There are 10 hidden switches. A switch that is on adds its own fixed numbers to the row, and there is some noise. The rows also spread widely along 12 directions, which tell nothing about the answers.
Known rows, each followed by its switches (1 for on, 0 for off):
[ 27 -13  -6   0   8  49   0 -42  11 -18 -34  34 -70  -1  23  -6 -27 -50
  18  17  -8  27   5   6  42  21  18   6 -14 -11  23  12 -32  39  -8  22
  83 -12]	1 1 1 1 0 0 0 0 0 0
[  9   8 -11  -7  -1  14 -22  14  20  -1 -23   2  -3  25  -6 -20   3 -37
   9  10  16  30 -20 -13   0  38 -13  -8 -22  -9  -8  14 -12  -9 -20  16
  29  15]	0 1 1 0 0 0 0 0 1 0
[ -9  12 -13  14  16  46  15 -16 -27  25 -64  19 -66 -18  32 -29 -15   7
  10  11  10  24 -16 -10   3 -23 -29  14  70 -29  38  35 -36  19  12 -11
 -26 -31]	0 1 0 1 1 1 1 0 0 0
[-32   7  -2   8  35  39 -32  42  -8 -16  -5 -46   9  56   1  30 -19 -47
  27 -22  30 -15 -28   2 -15  -1  10 -33  22 -26  38  36   3 -19 -24 -14
  28 -29]	0 1 1 0 0 0 0 0 0 1
[ 23  -9  14  32  38  66  13 -23  18  45 -12  36 -43 -33  33 -76  -7  -8
  25  -2  24  11 -33 -38  32  46  29  11  26 -32  33  28 -16  28  41  -6
  12   6]	0 0 1 1 1 0 0 1 1 1
[-25  22  17  -8  41   0  -2  18  10  43  -2  -8  11   5  11 -26 -19  13
   8 -30 -21 -12 -37 -31   5  17 -25 -18   8   6   5  -6  -9 -44  -7 -25
 -35  21]	0 0 0 1 0 1 0 0 0 1
[-46  21   8  20  46  45 -36  21   7  25 -12  -8  15  28  19 -31 -13   2
  22 -30  31  21 -49 -44   7   1 -20 -33  21 -34  54  33 -17  -9 -27 -28
 -27 -18]	0 1 1 1 0 0 1 1 0 1
[-12   6   2 -42  11 -31  -1  -3  10  34 -37   1 -37  27  19 -14 -12   4
   3  -4 -31  33  -6   1   8  -2 -59   3  -8  14 -27 -19  -9  -2 -35  -7
   5  28]	1 1 0 1 0 0 0 0 0 1
[-10   3   7   1  29  -3  13   9  15  11  -8  -4  -2   2   0 -11 -32 -36
 -13  13 -35 -17 -54 -17  23  26  -3  -7 -25   3 -23 -20 -18 -45 -27   7
  11  46]	0 1 1 1 0 0 1 0 0 0
[-19  20   2 -21  41  -8  26 -12  -3  57 -13  10 -23  -9  18 -29 -14  11
   1   2 -42   1 -18 -22  20   8 -27  10  -1  13  -7  -7  -4  -7  22 -23
  -5  17]	1 1 1 1 0 0 1 0 0 0
[-10  20 -19  23  -7  21  -9  21  37  43  19  -5  39  24 -20 -33  24 -10
  23  -5  -5  30 -16 -35  -3  40  -2   9 -22  18   4  32  18  17  16   1
   8  -9]	0 0 1 0 0 0 0 0 0 1
[-24  16  14  -8  13   9   0 -15  14  37 -21  12 -24   6   8 -19 -21   0
   8 -15 -30  13 -13 -14  26   8 -30  -7   7  14   8  -6 -23   2  -5 -11
  -1   0]	0 1 1 1 0 0 0 0 0 1
[-66  26  17  -6  28  -2 -15 -25  22  38 -37  21 -19  23  30 -35 -22  17
  -8 -16 -39  33 -14 -43  26 -12 -55 -13 -17   5  20 -11 -39  14  -8  -3
  -4  25]	0 1 1 1 1 1 0 0 0 1
[ 13  15 -28 -60  36 -17  32  11 -24  79 -18  19 -14  16   3  -5  -4  26
  22   9  13   1  13  -8 -11 -12 -67  50  23  11  -7   7  25  16  27 -38
  12 -12]	1 0 1 0 1 1 1 0 1 1
[ 10  -9 -10  34 -23  17  33 -13  35  43 -10  42   1 -11  -9 -39  16 -21
  -2  37 -17  24 -10 -32  16  34  -7  41 -18  12 -21  16  -2  28  26  16
  15   5]	0 0 0 1 1 0 0 1 0 0
[ -6  30  14  14  22  20   0  48  14  41   2 -10  12  31 -10 -46  25 -30
  14  -6  19  -8 -14 -34 -33  43   8 -26  -4   1 -19  34  18 -49  46 -30
 -10   1]	0 1 0 1 1 0 0 1 0 0
[ -9 -21  67 -11 -26 -12 -11 -34  23  13 -31  89  12 -10   2   6  28  -8
 -35  -8  67  -2  62 -48  -2 -14 -81 -50  16   9  -3 -11 -40 -11   0 -51
 -27 -24]	0 0 1 1 0 0 0 0 0 0
[-41  35  11 -25  54  16 -34   7 -10  -9 -38 -14 -28  26   8 -23 -39 -21
   8 -36 -15  -3 -41  -3   4   1 -24 -42   2 -11  34 -10 -34 -53 -28 -15
  -6   8]	0 1 1 0 1 0 1 0 1 1
[ 31 -28  38  -4  43  47  -6   8   2  19 -14  12 -55   5  28 -34 -25 -37
  23 -13  39 -21 -33 -16  18  39  22 -33  25 -37  -2  -2 -26 -18 -20 -22
  13  38]	0 1 1 1 1 0 1 0 0 1
[-20  14  -1 -56  37  10 -28  11  -5  40  -7  -2  -2  53  -7   9 -31  -3
  38 -34  -5   8  -7 -10  12  -6 -46  -6  -1   0   8  -7   5   1 -27 -32
  12 -20]	0 1 0 1 1 0 0 1 0 0
[-16  22  -1   3  69  -2   7   3 -13 -23 -35 -11 -30 -11  48 -17 -20 -22
 -22   9 -22  -9 -39 -13  -4  -3   3 -11  -1 -27  29  19 -10 -51  23   8
  16  18]	1 0 0 1 0 1 0 0 0 0
[-32  14   8  -1  44  29   9   1 -17  31 -28  -2 -31   7  27 -20  -5  -1
   5 -10   7   1 -14 -18  -3 -15 -14  -5  42 -22  35  27  -5   7  34 -29
 -10 -15]	0 1 1 0 1 0 1 0 0 1
[-11  -3  34 -55  19 -50  30   9 -18  13 -18  19  -4  17 -12  57 -21 -22
 -21  -8  -2 -65  34  18 -17 -30 -70 -13  19  36 -28 -28   3 -64   4 -52
  11 -25]	1 0 0 1 0 0 0 0 0 1
[  4   1   3   6  17  46  32   8  -7  53  -5   0 -29   0  -8 -10 -37 -25
  39  -6  -6 -28 -26   5  26  17   7  13  40   3   3  12  -9   1  -1 -24
  11 -20]	0 1 1 1 0 0 1 1 0 1
[-14 -24  11   6   0  28  31 -33   6   1 -35 -12 -87   0  12  -2 -60 -50
  19   4 -46 -10 -35  42  41   8  20   7  23  -6 -14 -18 -42  10 -46  27
  34  30]	0 1 0 0 0 0 0 1 1 0
[  5  58 -16  -4 -14  26 -20  -1  33  45 -29   0 -52   8 -17 -92   0 -10
  38 -26 -47  60 -18  -5   9  67   0 -16 -22  31 -16   8 -22 -16   9  10
   4  12]	0 1 1 1 0 0 0 0 1 1

New rows, each followed by its switches (1 for on, 0 for off):
[-36  -9  29 -26  13 -13   1 -25  15   0 -32  23 -29  35  13   8 -16 -36
 -18   5 -21   6  14  -5  12 -15 -33 -13 -27   2 -13 -18 -21   1  -9  -2
  41  16]	0 1 0 0 1 0 0 1 0 0
[-10   5 -15  46 -13  49  36   4 -23  28 -33  13  -3 -30  -2  13   4   2
   1  23  25  -6  -8  -9  -4 -20 -29  27  91 -11  41  53 -11  16  35 -22
 -36 -77]	0 1 0 1 0 0 0 0 0 0
[ 45  10 -26 -56  30  -1  27  12 -11  43 -24  10 -35  12  -1 -13 -15 -17
  20  24 -10   4  -6   5   0  29 -20  41  -4   1 -31   2  15  -6  28   4
  44  18]	0 1 0 0 1 1 0 0 1 0
[  2  -3   9 -55  -4 -31 -24  11  27  62 -21  13 -10  46   9 -31  13  13
  15 -11  17  54   4 -25   1   7 -69  -6 -16  -3 -52 -13   5  15 -43 -20
 -13  35]	0 1 0 1 0 0 0 1 0 0
[-52  47 -18  13  31  38  24  17 -33  17 -39 -34 -47  28   5   7 -33 -26
  24  -8 -32 -22 -11  25 -13 -32  -4   3  54  -5  35  42  -5 -21  49 -16
  14 -61]	0 1 0 1 1 1 0 1 0 0
[  4 -13  -1  -8  -1  17   8 -15 -10   3 -45   5 -59 -10   7  -5 -38 -24
   9  -4  -1  -5 -28  20  13  -1 -22   1  46  -8  -1 -15 -40 -19 -37   3
 -12   2]	0 0 0 1 1 0 0 0 1 0
[-30  47  29 -59  60 -17  46 -31 -31  25 -29  -3 -75 -14  16  10 -35 -18
 -11 -24 -73 -50  29  32  15 -26 -11 -17  24  22  -1 -12   0 -48  95 -38
  32 -30]	0 1 1 1 0 0 0 0 0 0
[ 14 -24  11 -24  77  -4  11  -1  13  31  30  33  55   1  27  17   2   2
 -10  13  18 -16 -11 -59  25  17 -16  30 -36 -13  25   5  31  23  29 -18
  50  17]	1 0 1 0 0 0 0 0 0 1
[-12 -29  16  11   4  17  25 -20  12  21  -1  12  -4  -8   0  18 -33 -23
   8   1 -19 -18 -24  -1  34   1  -7  15  14   2   1 -12 -16  14 -27   0
   6   3]	0 0 0 0 0 0 0 1 0 0
[  5  33   2 -37  46  26  13   3  -6  34   2  -6 -27  13  -2 -11  -4 -21
  34 -21 -18  -6  10   2   2  19  17  -2   2   4   7  24  24 -10  61 -27
  36 -31]	0 1 0 0 0 0 0 1 0 0
[-35  31 -26   0  -7  19 -22 -12  29  36 -28 -13 -41  34 -12 -52 -38 -11
  41 -28 -59  49 -40   6  28  23 -19   4 -20  20   4 -13 -28  13 -45  24
  13  10]	0 0 1 1 1 0 0 1 1 1
[-28  13  -9 -22  41  10  -2  -5   6  19  -3 -16 -12  32  10  -2 -11 -15
  21  -6 -18   9  -6 -10   8  10  -2   2 -17   0  15  16   6  14  13  -4
  47   2]	1 1 1 0 0 0 0 0 1 0
[-93  16  -8  77 -84  33 -13  32  34   6  -4 -63  14  75 -70  28 -30 -56
  43 -26 -44 -11 -24  25 -14  11  -3 -40  19  55 -14   6 -43 -24 -85   1
 -26 -34]	0 1 0 1 0 0 0 0 0 0
[  6   7  23  -2  45  24   2  22   2  29   7 -13  -9  -2  15 -25  -4  -8
  17 -30  14 -24 -23 -23  -6  25  11 -26  30 -15   8  15   8 -36  22 -31
 -15   0]	0 0 0 1 0 0 0 0 0 1
[-42  37 -13   2 -18 -23  24 -10  16  39 -53   3 -34  -1 -15 -39 -31  -5
 -17  13 -82  20 -39   8  16   9 -56  20  -7  43 -25 -28 -37 -31 -13  20
 -17  27]	0 1 1 1 1 0 0 0 1 1
[-19  19  18 -24  23  -4  31  22 -16  37 -27 -32 -64  28  11 -15  -6 -34
  12 -10   4 -32   6  27 -23  -2  -4 -22  43  -7 -36  20   9 -43  45 -34
  12  -5]	0 1 1 1 0 0 0 1 1 0
[-18  25   1 -31  44  19 -22  10 -19  -7 -35  -3 -30  42  14  11 -14 -32
  10 -16  18  -3  13   2  -8 -17 -21 -22  13 -18  32  26   1 -13  24 -21
  50 -43]	0 1 1 1 1 0 0 0 0 1
[ 30   7 -12 -60  14  -6   4 -27 -11  17 -65  44 -65 -21  15  -8 -61   4
   5  12 -30  27 -26  20  48   1 -73  31  14   4   1 -36 -43   1 -51  19
  16  19]	0 1 1 0 0 1 0 0 1 1
[-22  32   6 -28  35  -7   5  -1  -5  38 -19 -18 -34  -4  13 -22 -21   4
   5 -19 -45   7 -28   5  11   5 -20  -8  15   6  -4  -7  -3 -22  15 -14
 -20  13]	0 1 1 0 0 0 0 0 0 0
[-11  34  -6 -55  44  17 -25 -24   7  24 -11   7 -30  29   9 -11 -17   4
  38 -39 -48  31  15  -4  23   9 -18  -6 -28  22  30  -1   0  20   8 -16
  45 -21]	1 1 0 0 0 0 0 0 0 1
[-23 -30  26  22 -30  31  14 -26  22  -3  12  62  44  42 -37  81   1 -61
  12  15  46 -52  78 -26   9 -14 -19  -5 -12  24  18  23 -15  36  19 -28
  89 -77]	0 0 1 1 0 1 0 0 0 0
[ -4 -15  -1  24  -8  26  11   5  17  21  -7   7   6   2  -7   3 -12 -26
   9  14  -2  -5 -26 -19  16  21 -10   7  13   2  -3   7 -18   2 -23  -1
   3   1]	0 1 0 1 0 0 0 0 0 0
[-45  -1   3  52 -57  37  -2 -13   3 -39 -63 -10 -58  18  -2  16 -15 -61
  -1  10   3  17   4  39  -4 -24 -10 -24  48  -2  18  29 -54   7 -38  19
   7 -43]	0 1 1 0 0 0 0 0 0 0
[ 19  12   5 -19  43  21  21 -15  17  33   6  32 -15  10   3 -25  -8 -29
  27   4 -28  -7   9 -19  17  41  23  14 -46  21  -5   6   9   5  51  -4
  66  11]	1 0 0 0 1 1 0 1 0 0
[ 28 -24 -28 -34  -6  -2  28  10 -16  33 -35  -9 -49  13  13  23 -38 -11
  26  21  -1  12 -23  36  17 -20 -39  51  42 -17 -28   2   4  29 -47  15
  15   4]	0 0 0 0 0 1 0 1 0 0
[ 19   1   5  -9  -1   6  30  -7  -5   8 -44   5 -74 -14  -6 -22 -56 -50
  10   6 -36 -23 -44  46  24  23  -5  14  20  14 -24 -26 -28 -40 -24  18
  17  24]	0 0 1 0 1 0 0 1 1 1
[ 22  31 -37 -45  36  -1 -16  15   1  23 -20  30  29   9 -10  -4 -25  -2
   3  23 -31  29 -36 -30  24  25 -51  39 -46   9  13  -6   2  -9  -6  17
  33   9]	0 1 1 0 1 1 0 0 0 0
[ 19  -1 -11   4 -31  12  13 -14  27  30 -18  33 -13 -14 -29 -26 -33 -30
  16  10 -32  13 -30   5  38  43 -23  18 -15  29 -27 -23 -31 -11 -38  19
  11  11]	0 0 1 1 0 0 0 1 1 0
[ -3  21 -12  24  14  41 -33   8   0  -1 -48  13 -15 -17  14 -50 -19  -3
   2 -10  20  34 -58 -24   5  16 -32  -9  31 -23  47  16 -39 -21 -30   7
 -34  -7]	0 0 1 1 1 0 0 0 1 1
[  5   9 -11  17   6  23   9   4  15   7  -8  13  -8  19 -11  -5 -10 -43
  17   9 -13  -6  -2  -7   3  29   5   8 -22  22   8  14  -2  -2  20   4
  56 -17]	1 0 1 1 1 0 0 0 0 1
[ -2  16 -13   9  38  35   3   1   3 -15 -24  13  -5   3  22  -3 -10 -38
  -5  21   2  13 -21 -23  13   4   8   8 -12 -31  36  39  -4  -1  26  10
  51 -28]	0 1 0 1 0 0 0 1 0 0
[-57  37  10 -19  14 -14 -12 -10  10  21 -50  10 -33  36  14 -32   7  -1
 -11  -9 -14  26  16 -25 -18 -13 -55 -26 -12   4  -3   5 -26 -22  17 -12
  -1   9]	0 1 0 1 1 1 0 0 1 0
[ 22  10  31 -47  -1  -7  17  -5  11  73 -16  28 -44   1  -5 -43  14  -1
  16 -14  14  -1  31 -11  -1  37 -37 -20  19  20 -54 -12  -1 -19  36 -47
 -10  16]	0 1 1 1 0 0 0 0 1 0
[-62   9  32  17  16  -9   9  -4  31  81   1   6  11   6   3 -46 -11  28
   1 -20 -36   6 -36 -49  19  18 -49 -19   1  30 -15 -25 -28 -13 -31 -37
 -62  47]	1 1 1 1 0 0 1 0 0 1
[ 37   2 -27  -5   5  25 -21  26 -18 -21 -28  -1   4 -16  -8  18 -36 -28
   9   7  22   8 -51  14  10   8 -29   8  33 -17  29   9 -15 -31 -51  13
 -14 -26]	0 0 1 0 0 0 0 0 0 0
[ -5 -35  58   4  46  21  15 -34  16  14 -18  44 -54   4  51 -23   2 -33
 -12   5  28 -16  17 -38  19  18   7 -26  -2 -21   5   3 -20  21  35 -25
  53  34]	1 1 1 1 1 0 0 0 0 1
[-14  10 -11  -8  -9 -13 -25  13  27  16 -15 -15   3  27 -17 -19 -25 -18
   9 -11 -44  30 -48  -2  12  23 -33  -3 -29  23 -23 -30 -20 -20 -62  23
 -14  40]	0 0 1 0 1 0 0 0 0 0
[-13  10  -1 -25  33  23 -10  -2  14  37  -3   8   3  38  -1 -12   6  -6
  26 -14   6  13   8 -30   4  18 -16   7 -15   1  18  14   7  25  21 -18
  37  -8]	0 1 0 0 1 0 0 0 1 1
[-48  40  30 -76  40 -60 -21  -3  -7  20 -51   1 -38  32  17 -11 -18   5
 -31 -30 -37  10   7  -3  -8 -33 -86 -40 -10  14 -20 -37 -17 -59   0 -29
 -16  19]	0 1 1 1 1 0 0 0 0 0
[ -7  -3   3  14  -7   9  21  12  12  35 -20   3 -22  20   1  -7   6 -17
  12  11   2   7   6  -4  -8  16 -21   3  18  15 -19  18  -2   7   3 -18
  11  -7]	1 1 0 1 0 0 0 0 0 1
[-23   2 -34  82 -33  63  32  -6  12 -10 -44  13 -19  -1  -5 -20  -2 -53
   0  56  -5  17 -31 -14  -1  17  18  33  14  -8  24  50 -41  22   7  43
  30 -13]	0 1 0 0 1 1 1 0 1 0
